The rows come from 4 hidden closed curves, with some noise, and rows from the same curve form a group. Each curve winds through 8 dimensions. The rows are also pushed far along 4 directions, which tell nothing about the answers.
(in the rows, 128 means zero)
Known rows, each followed by its group:
[143 102 104 125 102 137 108  78 168 147 139 101 126 142 142 109 105 115
 135 108] | q_169
[ 81  98 128 185 189  93 141 176 118 126 161 145 120 122 142 163 130  39
 135 132] | q_922
[142  77  78 188 205 160 117 143 138  92 159 162 179  95 107 115 109 104
 149 142] | q_870
[123 158 167 127  81 120 115 127 133 122 137  90 143 129 109 120 127 154
 124 123] | q_870
[116  92 116 142 179 129 141 163 105 153 151 134 106 133 134 133 116  95
 135 130] | q_333
[128 155 158  69  68 118 133 110 120 166 134  81 106 148 131  93 103 219
 128  99] | q_870
[154  81 107 166 136 119 107 142 143 132 141 139 131 101 149 142 120  86
 105 133] | q_922
[135 130 156 106 125 171 154 100 140 126 130  99 121 142  89 144 170 174
 172 111] | q_922
[154 134 121 101 120 124  86 101 138 179 122 150 125 114 141  73 102 118
  77 168] | q_169
[117 188 140  98 117 158 115 110 135 152  95 160 144  93 132  77  55 175
 108 160] | q_922
[135 172 174 142  76 100 135 159 122  60 109 127 160  98 114 166 179 182
 118 122] | q_922
[116 192 143  90  70 116 123  96 118 100 101 110 146 137 119 101 123 197
 133 121] | q_333
[125 124 145 158 113 114 110 144 123 119 126 128 155 110 113 144 142 126
 115 154] | q_870
[141 157 125  94  97 146 139 109 125 107 118  98 114 158 119 127 133 154
 137 102] | q_169
[165  88  74 188 147 168 104 130 140  66 105 149 197 102  95 153 105 132
 156 142] | q_333
[135  98  85 193 170 106 131 172 103  42 138 144 168 134 103 173 162  95
 153 118] | q_922
[130 115  84 143 160 132  98  96 154  96 150 122 179 131  85 114 103 116
 146 133] | q_169
[136 134 138 122 120 113 114 126 117 134 112 133 102 127 122 143 135  95
 140 131] | q_922
[108 121 123 170 184  97 134 188  94 113 147 181 148  90 146 114 127 121
 116 149] | q_870
[128 160 132 134 138 116 117 125 135  84  96 167 202 104  90 141 151 185
 121 160] | q_333
[146 133 142 125 109 113 132 137 117  73 141 106 140 118  94 163 187 166
 140 110] | q_922
[115 148 131 147 123 102 118 147 126 144  66 201 145  75 176 130  80 119
  93 170] | q_333
[ 77 100 123 193 209  99 167 193 118 109 133 187 144  96 159 182 164  63
 117 155] | q_333
[137 134 122  95 116 159 113  75 149 187 108 127 102 149 137  79  79 124
 144 127] | q_169
[ 99 139 162 138 151 100 162 183  86 119 135 132 117 143 118 156 170 133
 139 125] | q_333
[126 181 149 134  95 116 128 128 123  63  80 139 162 121 100 174 172 145
 134 140] | q_870
[ 84 120 157 154 135  87 150 156 129 109 166 108 140 130 126 156 169 129
 137 114] | q_169
[149 104  91 168 146 162  88 120 154  92 154 113 191 104  79 115  80 130
 137 136] | q_922
[158 162 139  78  92 131 113  90 157 134  78 146 153  96 112 133 102 213
 125 133] | q_870
[151 115  89 104  90 169 111  55 160 115 142  63 147 172  86 104 107 167
 171  95] | q_333
[110 148 147 144 162 124 147 181  96 121 140 157 117 110 146 109 136 120
 116 137] | q_870
[154 104  92 151 163  99 106 141 112 129 121 185 137 110 147 104 117 105
 122 142] | q_870
[132 118 116 135  86 163 117 103 132 120 111  97 150 135 113 120  94 163
 150 129] | q_870
[103 143 136 135 171  98 124 184  86 159 115 193 119  84 155 111  96 106
  86 179] | q_333
[115 137 144  98 130 149 150 133 119 168 128 117  99 154 136 119 128 132
 111 133] | q_169
[141  70  81 140 183 153 111 104 144 132 175 119 130 124 107 111 126  87
 142 132] | q_333
[113 167 143 116 141  91 131 182  73 128 125 174  82  90 168 111 117  99
  87 151] | q_169
[ 88 160 148 162 172  93 153 181  91  67 121 164 161 129  99 160 173 126
 151 140] | q_870
[116 122 131  92 143 156 136 126 121 204 125 141  83 105 160  96  65 126
 109 146] | q_169
[114 108 100 145 189 114 130 146 115 116 160 168 131  94 143 114 132  89
 112 147] | q_169
[137  47  99 149 157 153 128 133 117 161 183  90  76 142 131 128 120  59
 153 115] | q_922
[ 75  95 127 182 183  92 149 169 119 121 161 133 119 135 139 168 144  42
 147 123] | q_922
[139  97 112  99 140 170 129  87 168 202 108 134 104 128 145 122  87 120
 126 131] | q_333
[115 126 155  82  90 123 116 109 125 222 146 103  80 123 164  71  83 143
  96 137] | q_169
[159 101  75 155 138 152  88  88 144  96 125 133 168 124  92 107  93 114
 167 135] | q_333
[ 88 188 155 140 127  63 109 161  86 126 109 192 147  82 159  84 122 129
  79 185] | q_169
[126  89 121 121 148 169 126 125 134 212 128 123  97 134 142 105  61 110
 129 142] | q_870
[114  91  96 178 159 101 132 160 108  77 143 152 170  99 126 150 132 136
 142 133] | q_333
[113 146 135 138 101 107 122 103 163  71 132 107 181 118 108 155 157 159
 132 119] | q_333
[129 131 139  89 145 151 126 119 126 194 120 158  87  92 153  95 100 128
  99 162] | q_922
[127 153 158 106 123 145 141 166  89 175 109 158  86 100 176  95 112 145
  92 153] | q_870
[106 166 176  98  89 127 156 136  95 161 112 108  80 149 147 109 127 159
 148 111] | q_169
[127  94 143 136 160 128 166 137 132 108 160 106 118 160 101 179 222 126
 170  96] | q_922
[136  67  62 170 176 143 126 127 130  97 160 128 149 127 128 129 124  93
 150 119] | q_169
[189  80  60 169 160 161  86  95 181  80 133 152 216 110  91 120 119 142
 141 134] | q_922
[123 144 143 130 121 144 152 148 124  85 149 103 156 132 105 130 154 189
 133 109] | q_922
[109 123 154 182 164  96 139 178 122 108 149 149 161 119 117 141 150 124
 152 122] | q_870
[137  69  76 124 152 158 122 117 125 185 151 121  95 140 167  86  78  87
 108 134] | q_169
[123 143 143  77  83 146 132 103 129 141 133  73 109 142 106 140 133 172
 110 124] | q_870
[156 139 114 109  97 147  86  64 178 143 102 129 154 119 116 106  90 136
 117 142] | q_333

New rows, each followed by its group:
[119 168 128  85 108 128 119  95 142 111 128  97 141 143  92 125 103 165
 134 120] | q_870
[ 89 144 166 196 139  64 119 203  93 102 141 161 145 100 148 134 151  73
  96 158] | q_870
[153  74  87 122 107 158 107  58 188 169 154  79 123 161 136 103  96 109
 146  97] | q_169
[109 117 105 131 157  95 126 119 137 117 144 136 138 133 128 133 125 103
 127 124] | q_922
[145  74  77 137 158 124 108 121 130 174 102 168 115 111 157 136  89  80
 106 157] | q_870
[122 132 130 147  93 150 131 126 118 107 115 105 144 139 117 133 121 147
 146 129] | q_870
[124 131 138 168 149 116 129 159 115  74 114 158 173 102  94 177 183 130
 133 158] | q_870
[169  98 114 139 123 155 123  89 162 111 133 100 152 172  86 126 138 160
 198  76] | q_870
[146 173 158 110 116 129 131 137 121 126  79 175 131  97 133 140 149 150
 104 155] | q_169
[162 110 103 101 134 147 138  89 144 112 138 101 128 180  95 129 145 166
 185  74] | q_870
[125 147 174  85 102 132 162 136 111 142 157  79  96 170 117 114 159 198
 150  83] | q_870
[120 184 131 125  82 103 106  95 148  85  90 159 193  76 134 113 108 191
 106 152] | q_169
[132 149 148 122 134 157 132 146 118 153 108 153  91  96 152 122 117  92
 100 157] | q_333
[107 125 110 177 143  96 136 123 128  48 126 131 189 150  96 156 174 128
 178 112] | q_333
[133 107 162 103 116 134 115 119 149 237 136 112  61 159 154 111 108  68
 104 133] | q_169
[134 136 125 155 154 127 130 120 138  98 100 167 161 123 110 138 160 122
 156 145] | q_169
[ 92 158 183  98 124 123 168 165  88 174 125 128  69 132 156 127 135 138
 120 128] | q_169
[ 99  81 111 164 176 114 129 128 164 156 163 136 133 138 152 138 133  50
 109 133] | q_169
[103 189 160 113 131 108 154 172 100 121 102 160  99 121 158 149 146 111
  91 140] | q_169
[127  84 118 142 117 157 151 111 148 138 164  69  83 171 138 147 139  85
 165  78] | q_333
[141 150 109  92 134 126 131 122 110 131  88 170 124 107 139 127 110 163
 113 144] | q_870
[137 152 134 162 143  95 121 172 117  92 113 185 166  96 149 121 160 130
  92 153] | q_922
[114 192 159 140  89 100 123 165  96  86 108 137 145 115 126 123 119 146
 115 136] | q_922
[136 123 127 142 141 120 108 109 160 126 130 145 142 105 113 139 119 104
 141 131] | q_169
[107 114 132 183 136 100 127 166 108 111 116 160 174 106 123 147 124 143
 143 146] | q_870
[134 171 147 110  99 105 104 108 125 118 112 140 160 119 114  93 149 171
 107 155] | q_169
[105 180 119 120 161 121 116 150 113 112 108 201 169  53 138  88  70 167
  74 187] | q_922
[123  85  80 191 172 132 108 143 125  95 163 138 166 114 116 114 109  71
 134 146] | q_870
[164 115 123  97 104 159 116 113 112 172 125 105  78 146 128 100 102 131
 142 118] | q_169
[133 108  95 177 189 124 124 166 126 107 117 186 137 110 141 156 130  42
 112 151] | q_169
[106 150 115 174 128  94 134 122 124  20 117 130 207 139  86 159 183 158
 177 116] | q_333
[116 176 152 123  79 122 136 111 138  87 104 122 147 116 135 140 153 155
 124 124] | q_333
[109 119 118 169 168  72 141 188 101  70 159 140 151 137 127 162 182  96
 118 118] | q_922
[127 122 136 125  91 143 147  98 156 122 141  74 108 168 133 148 164 115
 152  87] | q_333
[170  76 113 132 104 137  99  87 159 158 155  76 118 179 111 117 144  98
 149 100] | q_169
[ 69 181 182 122 125  99 161 188  87 152 120 139  82 121 167 141 129  94
  84 150] | q_870
[110 169 154 118 131 107 153 191  74 140  96 163  79 124 165 140 127 107
  96 141] | q_922
[141  80 125 149 126 113  98 128 124 194 152 123  98 144 154  93 121  68
 115 136] | q_169
[111 136 130 184 136 101 118 179 100  94 130 151 145 120 136 130 116  81
 123 140] | q_922
[127 138 118 125 120  88 111 158 104 150 133 142 102 123 171 103  94  92
  74 138] | q_922
[143 109 137 135  99 140 145 127 127 135 126 102  87 149 147 149 151 107
 153  98] | q_333
[135 172 145 105 132 122 112 154  96 131 104 170 123  77 122 110 101 146
  97 167] | q_169
[102 152 134 142 133  86 113 161 120 117 136 152 146  95 147 124  98 111
  85 147] | q_922
[111 189 178 121 104 109 155 167 108  85  94 150 133  96 129 178 158 165
 118 128] | q_169
[126 178 145 137  98 150 124 151 121  75  93 142 167  73 119 144 104 172
 103 154] | q_333
[154  56  86 151 140 150 102 132 138 156 163  91 120 155 122 126  97  78
 126 120] | q_169
[132 107 133 108 155 170 126 121 127 219 123 155  72  98 163  84  81  89
 108 163] | q_922
[112 161 107 114 163 107 107 156 104 138 118 197 144  56 165  78  65 135
  54 184] | q_922
[123 127 128 125 147 129 147 174  95 156 116 146  75 145 159 137 114  78
 111 128] | q_922
[132 143 152 120  81 144 130 123 128 164 109 109 102 148 151 104  99 139
 132 117] | q_870
[111 182 176 118  81  96 144 143 115 132  66 158 128 112 155 152 134 169
 114 138] | q_333
[ 72 140 182 115 123  78 156 168 106 188 164 113  70 131 181 120 140  98
  87 126] | q_169
[125  95 136 172 163 111 140 187  79 140 139 150  90 135 145 140 156  67
 144 129] | q_169
[134  82  94 182 199 127  95 151 143 111 166 149 168 105  96 133 109  65
 123 148] | q_922
[133 153 160  87 105 140 162 107 112 101 142  79 109 182  94 136 219 184
 162  90] | q_333
[117 198 163 103  92 139 133 116 128 123  88 137 142 122 120 105 106 180
 131 138] | q_922
[169  49  95 117 134 149 112 110 137 180 175  85  73 154 135 124 123  76
 127 105] | q_922
[132 143 140  76 125 141 121 121 123 179 144  94  75 165 120 105 107 108
 107 122] | q_169
[153  91 107 108 135 182 128  44 197 148 148  82 129 167  91 126 134 133
 191  86] | q_169
[115 141 176 105 112 140 154 172 107 180 133 113  55 128 166 137 133 104
  86 130] | q_333
[ 99 110 136 132 149 106 153 143 127 122 171  77  98 201 110 166 173  71
 153  84] | q_870
